The rows of a group lie close to one hidden flat surface of 6 dimensions, which passes through zero. Surfaces can cross.
In the rows, 128 means zero.
Some rows, each with its group after it:
[150 151 170 115 117 123 122 153 146 127 158 197 185 158 107 166 116 100]  (2)
[111 114  60 147 160 155 148 173 124 135  97 128  87 138 115 127 133 170]  (3)
[127 113 161 122 142  94 121 123 119  92 122 127 136 160 117  94 145 130]  (0)
[123 106 134 115 121  96 167  92 136  55 169 121 112 150 108  94 173 104]  (0)
[134 109 143 129 177  89 115 196 118 127  95 190 164 166 110 142 102 160]  (2)
[167 142 145 112 201 115  89 166 127 146 100 168 167 158  94  97 114 124]  (0)
[136 145 166 182 101 164 101 183 147 183  56 142 137 172 118 136  91 192]  (3)
[127 125 135 131  75 118 104 149 106 161 113 116 121  59 182 201 112 130]  (1)
[153 136  90 107 138 172  75 134  98 184 100 110 121 127 103  80 156  98]  (1)
[156 202 131 174 121 197 142 114 183 142 128  82 132 122 139 140 126 141]  (2)
[116 128  94 134 163 136 174 104 169 109 134 148  71 135  93 106 113 101]  (0)
[112  90 146 133 119  94 113 112 107 152  73 100  87 101 150  90  90 145]  (2)
[139 113 172 128  99  97 111 156 133 130 114 171 125 113 126 168 120 112]  (3)
[121 131 137 125  89 167 101 120  88 165 119 120 188 166 132 107 110 159]  (1)
[111 159 128 184 129 142 176 118 193 104 123 110  86 142 130 137 103 161]  (0)
[106 149 178 170 109 109 168 133 166 107 134 140 171 157 158 183  74 189]  (1)
[136 165 125 173 106 171 107 137 141 162  88  58 113  92 171 149 121 173]  (2)
[104  97  92  76 118 109 148 113  92 125 173 162 131 101 137 155 126  87]  (1)
[133 124 157 154 135 112 120 130 157 140  73 118  86 116 131 104  92 134]  (0)
[113  96 102 109  85 144 125  99 100 166 122 120  84  73 155 138 121 105]  (0)
[116  97 111  90  80 126 111 106  71 159 148 130 124  90 152 148 136 103]  (1)
[117 117  65 103  69 169 119 145  55 120 186  85 171 105 160 186 217 152]  (2)
[126 126 177 128  81 128 109 134 105 136 126 127 180 167 131 123 128 159]  (3)
[150 137 157 150 130 107 114 163 175 145  93 157  73  55 134 192  94  89]  (3)
[ 96  96  71 117 137 133 127 130  62 103 143  78 141 135 143 104 171 182]  (2)
[146 163 174 148 139 139 126 114 178 138 115 138 126 154 102 104  99 112]  (3)
[139 128 190 132  60 122  98 124 126 158 106 123 125  90 151 156 109 108]  (3)
[121 120 160 101 102 118 132  93 114 116 163 148 155 147 122 122 132  99]  (2)
[144 123 198 138 111  81  84 139 127 108  94  98 130 128 135 105 143 144]  (0)
[128 128 143 144 136 131 120 164 126 128 107 153 167 178 113 124 127 169]  (3)
[147 148 159 157  92 192  68 113 113 174  74  62 136 166 121  51 149 169]  (1)
[110 101 130 111 100 104 153 104 122 107 154 134 103 108 140 143 127 106]  (1)

New rows. What belongs after each?
[140 163 150 163 107 156 101 134 146 173  90  92 132  97 155 142  91 147]  (3)
[144 151 161 149 106 142  96 129 138 166 103 100 126 100 154 150 104 133]  (3)
[151 123 153 104 127 105  86 134 129 146 108 133  97  76 125 123 139  65]  (0)
[116  94 134  84 135  90 140 117 101  96 164 176 151 160 101 110 145  98]  (2)
[ 90 129 176 143  52 133 151  99 110 151 141 136 170 144 168 171  57 167]  (1)
[134 138 116 115 177 106 157 132 157  97 150 148 110 112 111 129 132  91]  (3)
[119 109 151 134  90 109 130 103 131 106 126 101  94 105 142 121 144 112]  (0)
[155 171 164 158 160 134 135 151 191 135 112 168 129 148 104 136  85 117]  (2)
[114 116 107 153 193 109 121 178 100 124  66  95 139 163 130 100 114 233]  (2)
[113  85 111 141  95 130 131 144 133 145  95 162  44 107 115 133 129 106]  (3)
[120 152 139 155 167 129 182 119 196 130 131 191 109 147 102 147  49 106]  (1)
[147 183 124 139 175 144 129 112 163 134 133  94 155 118 137 118 105 132]  (3)
[119 152  90  97 145 137 122 100  71 114 185  48 218 126 176 131 163 172]  (3)
[132 158  34 146 187 182 170 150 171  90 157 117  90 126  95 140 182 125]  (2)
[118  96 102 103 133 110 102 197  51 115 146 149 211 170 136 167 166 191]  (2)
[159 174 154 157 172 117 137 131 208 134 101 145  74  92 116 150  85  81]  (3)
[138 105 149 123 100 110 133 112 155 126 115 157  60  99 110 123 124  61]  (3)
[143 125 158 114 125 113  78 157  91 144 109 119 189 150 143 124 133 167]  (0)
[103  86 109 107 190 113 125 128  91 151  85 152 137 193  90  56  81 154]  (0)
[127 121 132 138 116 120 111 123 129 159  88 123  81  89 138 124 102  99]  (0)
[120 108 127 117 131 103 157  86 151  83 146 130  71 121 106  93 152  79]  (0)
[117 138 106 130 135 163 135 103 113 138 128  89 141 159 129  89 132 154]  (3)
[161 165 143 134 133 141 122 184 147 130 162 198 204 159 106 192 133 124]  (2)
[111  84 136  94 133  77 133 102 101 106 131 153 112 139 111  82 119 104]  (2)
[127  89 165  90 108  77 134  97 129 119 151 200 118 132 103 116 112  56]  (2)
[132 145 160 142  56 154 110  93 108 151 135  69 143 111 168 134 131 141]  (2)
[137 171 128 165 152 155 152 151 184 118 133 135 130 138 118 154 113 147]  (0)
[142 122 182 121 121  93 103 172 118 139 125 191 184 160 119 153 100 128]  (2)
[128 108 110 127 131 118 135 127 143 124 117 150  63  99 114 129 131  92]  (3)
[136 126 117 112  89 149  95 129  96 173 113 111 109  89 138 137 131 109]  (1)
[131 160  54 142 144 185 161 117 164 108 170  97  92 106 116 143 181 109]  (2)
[128 139 135 144 126 136 133  99 158 136 112 106  83 102 129 112 113 112]  (2)
[147 138 206 101  72  92  94 116 105 121 155 125 201 122 161 154 130 118]  (3)
[149 159 151 145 155 134 108 168 140 133 119 133 171 151 126 139 118 153]  (0)
[117  94 138 115 111  96 123 117 114 140 113 148  92  98 129 125 117  97]  (2)
[118 127 141 142  85 166 110 117 108 157 103 111 136 160 125 106 116 164]  (3)
[132 183 184 161 154 137 152  57 179 109 126  97 159 202 115  49  90 146]  (2)
[112 108 105 126 148 112 140 128 109 117 119 127 115 132 123 107 139 142]  (2)
[110 104 136 101  92 122 130  66  89 115 156 103 137 133 140  98 148 117]  (2)
[129 103 133 111 106 108 120 112 109 107 141 117 117 116 137 118 148 106]  (0)
[134 147 137 161 130 142 107 159 139 160  85 103 112 110 151 148 104 170]  (2)
[129 141 114 140 153 138 142 128 153 120 129 129 117 137 116 125 127 119]  (2)
